The rows come from 5 hidden closed curves, with some noise, and rows from the same curve form a group. Each curve winds through 8 dimensions. The rows are also pushed far along 5 directions, which tell nothing about the answers.
In the rows, zero is written as 128.
Some rows, each with its group after it:
124,63,121,146,146,141,120,147,118,125,126,124,139,97,130,126,128,146 | J88
116,164,126,106,109,151,132,123,124,97,121,129,146,130,157,165,127,119 | J999
155,97,97,141,119,123,136,139,145,104,160,108,149,112,110,100,147,97 | J88
138,154,137,112,108,111,106,124,125,153,130,153,156,151,138,131,140,148 | J88
134,191,74,116,121,100,85,128,140,131,110,145,144,146,147,136,157,141 | J999
139,139,189,95,125,143,157,122,110,162,179,133,134,137,107,133,127,113 | J607
149,190,106,119,125,139,117,123,152,77,155,103,132,103,130,159,160,79 | J88
148,101,127,129,113,160,104,120,135,155,144,147,132,99,123,127,146,149 | J88
95,135,181,135,187,123,168,139,94,165,114,149,114,147,122,136,97,141 | J999
142,92,122,123,124,141,122,111,137,161,124,117,116,128,122,99,129,139 | J721
165,143,64,138,107,127,99,123,166,107,142,125,143,122,130,116,144,126 | J54
117,131,108,157,139,105,121,142,141,106,71,148,123,125,149,130,117,135 | J999
125,98,177,118,127,126,133,124,114,165,140,149,124,135,131,139,102,150 | J54
126,141,144,105,120,123,125,126,119,155,145,149,166,138,139,149,130,141 | J607
111,112,159,140,141,166,154,131,111,113,145,128,112,120,142,160,81,141 | J88
124,98,119,161,130,91,123,144,121,139,124,140,134,134,122,101,128,136 | J721
139,185,130,126,128,111,141,120,144,114,155,125,119,151,112,135,128,106 | J999
126,110,108,126,128,120,147,121,143,111,118,111,126,128,111,105,138,117 | J999
94,123,107,139,120,146,119,140,117,89,84,126,129,112,160,156,121,135 | J999
133,131,109,110,120,151,113,116,136,134,122,140,149,127,140,136,143,154 | J54
123,104,86,154,144,108,117,154,131,83,98,87,101,115,134,112,124,105 | J88
116,103,79,144,165,118,122,151,127,112,99,105,103,119,132,115,124,128 | J999
133,136,169,106,123,161,134,127,115,140,125,168,143,136,154,158,104,151 | J607
125,87,104,143,130,106,134,127,130,120,121,110,118,138,118,94,125,133 | J721
126,115,132,127,110,175,91,129,121,112,130,127,123,102,163,172,125,151 | J721
120,121,129,141,145,120,111,147,117,127,109,142,139,122,145,141,122,149 | J88
88,82,177,139,150,129,185,124,90,144,133,97,95,139,97,101,93,121 | J88
121,134,103,123,109,165,88,144,118,99,90,150,135,106,185,166,128,164 | J607
116,121,154,127,120,144,158,132,108,116,136,130,129,133,132,132,107,119 | J607
123,109,164,96,139,160,141,121,111,151,172,119,138,106,104,146,146,132 | J607
125,104,168,133,135,151,130,119,118,141,168,127,122,98,111,148,125,131 | J54
128,156,105,123,119,161,119,123,133,82,125,115,126,119,145,155,122,125 | J54
114,167,142,137,156,135,156,142,109,104,129,128,115,147,124,139,116,109 | J88
148,141,109,126,105,147,117,129,139,113,139,135,150,114,142,133,147,118 | J999
117,108,132,140,132,124,146,137,115,130,133,130,135,140,123,117,114,134 | J88
95,65,75,176,128,122,155,164,105,85,78,126,114,123,142,81,104,146 | J721
124,85,128,105,109,171,84,126,116,132,122,127,136,82,145,156,142,159 | J999
82,175,192,123,141,103,138,123,86,159,94,152,127,150,134,148,115,134 | J999
124,154,112,126,127,146,139,126,139,59,124,118,136,120,155,171,102,109 | J607
103,162,95,147,125,115,121,148,118,108,84,149,135,152,169,139,121,141 | J721
133,116,181,104,104,179,134,118,115,124,163,149,151,98,140,172,122,129 | J54
120,178,212,107,162,119,163,119,108,164,122,164,138,149,124,148,110,110 | J607
111,134,109,120,120,145,113,139,113,125,99,136,109,133,147,133,127,162 | J721
132,104,127,134,116,86,136,112,134,154,146,123,132,133,86,85,144,120 | J54
155,62,138,141,139,138,156,127,136,151,180,121,119,117,91,93,114,124 | J721
142,95,83,127,109,142,134,117,154,115,157,88,121,110,103,102,153,104 | J88
131,154,160,124,147,107,127,113,129,171,154,136,124,151,108,133,135,127 | J721
184,152,133,85,114,122,87,104,154,196,161,123,133,142,108,107,167,131 | J54
121,127,145,120,140,131,134,123,124,124,123,138,131,111,124,141,136,121 | J54
115,118,159,123,120,133,104,127,110,152,94,160,128,129,143,145,114,157 | J607
138,135,149,134,142,117,120,136,126,154,126,143,127,123,136,131,125,120 | J54
136,145,63,128,121,83,109,139,143,134,113,134,154,142,129,97,164,133 | J607
93,107,107,151,142,102,129,134,122,132,107,115,123,135,132,128,114,147 | J88
115,102,75,146,123,122,106,157,123,102,93,134,125,132,169,132,99,168 | J607
110,130,138,147,149,97,146,126,109,153,100,116,118,139,104,81,128,115 | J54
130,122,128,121,125,135,107,140,119,140,137,157,143,124,135,143,147,160 | J721
142,89,161,97,102,146,96,119,123,166,141,162,151,102,127,146,145,157 | J54
122,136,128,122,129,127,146,115,128,120,125,135,125,134,105,115,136,129 | J607
143,162,120,156,147,58,127,141,136,146,116,146,117,160,118,93,124,110 | J721
139,68,90,146,139,159,115,140,138,94,128,108,111,81,129,124,126,137 | J999
126,159,148,124,148,112,156,125,119,144,130,149,140,148,123,122,121,123 | J999
155,174,85,128,108,135,107,122,161,111,143,151,148,130,146,148,144,133 | J88
94,124,154,129,130,140,135,139,94,142,102,150,128,156,164,150,98,166 | J721
115,128,134,158,145,94,147,135,120,132,108,138,122,125,97,97,135,103 | J607
148,123,104,150,148,105,128,133,157,116,125,126,123,107,103,106,149,104 | J999
124,119,127,144,118,132,129,117,126,130,110,120,112,138,144,115,104,131 | J721
149,118,45,133,109,96,87,126,161,108,86,119,131,126,133,90,155,135 | J54
148,160,96,100,87,126,81,110,147,150,117,137,129,154,146,128,147,158 | J721
106,105,108,134,128,125,129,139,112,135,111,122,114,131,119,106,138,144 | J721
125,127,176,122,147,121,141,137,108,156,123,147,138,127,134,136,110,120 | J607
144,110,77,128,97,118,67,125,155,131,108,119,120,118,153,130,133,157 | J88
128,95,106,130,110,95,111,132,134,154,107,146,147,130,131,104,147,138 | J54
122,87,142,105,127,157,137,120,121,140,133,133,142,122,126,139,121,149 | J607
159,109,90,109,132,110,106,125,148,173,146,133,149,124,101,92,173,135 | J999
132,136,124,136,140,148,140,134,134,102,135,143,137,118,149,155,110,126 | J54

New rows. What belongs after each?
143,148,158,110,112,147,121,115,138,113,160,120,123,108,119,159,133,107 | J999
139,151,120,116,116,130,118,121,134,108,113,130,125,137,144,134,113,131 | J54
119,168,154,147,152,116,155,108,125,154,132,134,115,151,116,123,111,114 | J721
135,152,133,112,123,135,125,116,128,119,128,114,129,118,116,124,147,102 | J54
70,132,163,151,142,145,166,126,89,134,99,135,105,141,147,144,82,146 | J88
128,178,125,149,154,106,123,144,131,119,120,148,137,131,142,147,126,116 | J88
123,84,130,133,167,92,146,131,132,146,125,106,103,121,82,95,124,114 | J999
165,150,112,109,110,133,105,111,148,137,145,117,142,115,105,107,166,107 | J54
109,87,108,148,142,85,144,141,122,142,99,128,140,143,119,93,116,130 | J607
91,126,148,178,141,134,158,134,103,86,101,134,128,138,172,150,72,128 | J721
148,95,154,98,103,173,110,106,131,135,163,141,143,93,122,150,137,153 | J54
100,118,145,130,132,127,144,132,99,141,134,134,118,137,116,123,118,151 | J607
103,124,126,140,121,136,111,129,115,136,110,136,135,119,154,147,135,147 | J54
136,92,80,125,113,166,118,126,139,82,102,106,128,109,154,120,121,139 | J54
162,131,84,132,107,111,87,124,150,142,116,129,141,121,120,88,158,128 | J54
145,98,136,100,130,160,127,125,130,116,159,126,144,92,133,157,117,127 | J999
138,191,128,87,97,131,78,106,131,148,106,139,140,141,146,146,159,143 | J54
119,174,121,111,110,119,113,121,123,143,116,139,121,158,136,132,137,148 | J721
142,109,90,129,104,173,124,114,149,74,155,99,148,92,137,140,158,106 | J721
145,129,116,131,124,150,96,132,148,113,126,147,129,100,143,158,134,147 | J999
122,120,145,135,117,174,139,132,133,77,113,141,134,100,162,173,104,129 | J999
164,109,154,109,120,161,144,114,136,134,190,112,131,103,97,116,146,104 | J999
165,161,120,111,126,143,128,117,151,130,168,103,132,127,121,126,149,91 | J54
129,133,142,123,130,101,137,114,126,170,150,125,132,141,89,95,160,115 | J721
134,130,121,122,108,158,97,125,127,117,125,123,115,114,145,141,138,147 | J999
122,106,137,124,105,148,125,122,122,106,132,125,123,121,146,148,103,141 | J54
145,183,102,110,118,105,94,128,145,123,104,136,116,143,133,129,151,124 | J607
133,169,93,149,125,84,108,127,140,134,109,146,123,139,119,101,149,129 | J721
136,142,124,105,132,161,147,134,128,108,148,134,145,128,146,153,124,127 | J607
145,177,152,109,125,107,131,119,128,133,152,134,141,141,117,127,158,101 | J721
112,131,110,129,128,123,129,138,116,129,115,149,157,132,146,133,130,150 | J607
161,125,88,121,106,134,96,124,158,113,169,113,118,116,113,129,150,129 | J721
122,116,74,123,99,114,101,119,139,117,98,114,130,139,136,108,142,148 | J54
164,93,98,119,130,118,131,130,154,133,136,117,132,121,109,90,140,110 | J54
126,165,130,130,138,164,142,130,129,85,128,145,109,119,132,157,122,124 | J607
119,61,114,149,132,130,134,131,122,119,127,107,105,124,120,105,108,149 | J721
116,169,123,159,125,113,126,125,130,91,143,117,117,116,126,147,124,102 | J54
104,118,61,180,142,76,106,150,137,98,76,115,105,125,135,107,127,125 | J54
118,114,167,138,143,155,145,135,101,128,142,122,102,119,109,126,117,121 | J88
143,139,131,123,120,141,137,127,137,106,164,116,132,136,135,144,125,106 | J721
116,101,134,119,113,137,98,133,112,159,111,145,127,146,151,140,111,184 | J88
100,168,156,143,142,124,153,131,101,93,112,129,108,150,141,146,89,129 | J88
167,139,113,115,130,120,104,139,145,146,138,147,131,129,131,120,149,132 | J721
148,114,165,115,137,142,137,118,126,163,143,156,119,121,94,112,138,137 | J607
142,121,77,127,120,125,104,140,139,121,113,124,108,120,125,105,148,140 | J721
143,117,180,89,133,137,136,105,125,187,147,143,146,119,86,111,168,117 | J607
128,83,124,139,130,110,129,133,119,170,101,144,142,134,130,81,137,142 | J721
127,85,162,112,136,178,128,129,109,159,133,159,116,114,121,136,122,178 | J607
147,183,145,109,146,118,164,118,145,105,177,134,154,121,109,155,128,75 | J999
123,58,150,132,135,136,126,139,111,156,86,150,132,115,141,109,107,154 | J607
122,110,160,134,120,91,118,132,108,180,133,153,136,158,121,111,121,156 | J721
135,92,65,157,115,115,95,135,143,116,96,126,119,110,132,93,142,146 | J721
118,82,155,123,120,107,131,123,115,165,128,130,117,139,119,112,112,147 | J54
158,144,80,133,103,129,108,118,161,105,130,131,161,130,153,125,152,115 | J721
99,136,164,131,152,57,153,135,98,191,115,145,145,172,112,101,112,130 | J607
120,128,138,109,97,128,72,122,119,147,100,138,119,125,148,150,131,166 | J999
110,128,99,153,119,108,103,141,119,131,75,155,113,163,171,127,88,181 | J721
148,115,163,112,124,171,147,112,130,145,184,136,160,113,123,142,144,116 | J721
115,160,156,135,124,125,129,129,114,139,136,138,129,139,145,153,115,123 | J54
124,154,115,112,109,143,121,122,131,84,120,140,153,115,161,172,117,130 | J999
122,163,152,151,149,105,151,124,118,136,144,137,115,133,93,114,132,106 | J88
108,102,129,122,123,116,116,131,114,154,94,153,149,145,149,132,113,167 | J607
152,138,131,71,104,155,80,105,139,185,119,161,145,145,151,144,151,189 | J88
143,109,89,125,130,87,94,134,138,135,118,119,125,115,118,108,135,125 | J999
169,92,118,85,121,105,91,121,151,200,119,143,152,124,113,91,173,141 | J999
128,110,128,141,120,133,134,127,120,138,149,141,131,113,106,111,139,140 | J721
115,71,168,127,122,154,157,135,91,156,153,148,126,117,106,108,115,162 | J721
137,118,189,119,155,136,172,112,125,137,184,130,142,112,89,139,115,96 | J607
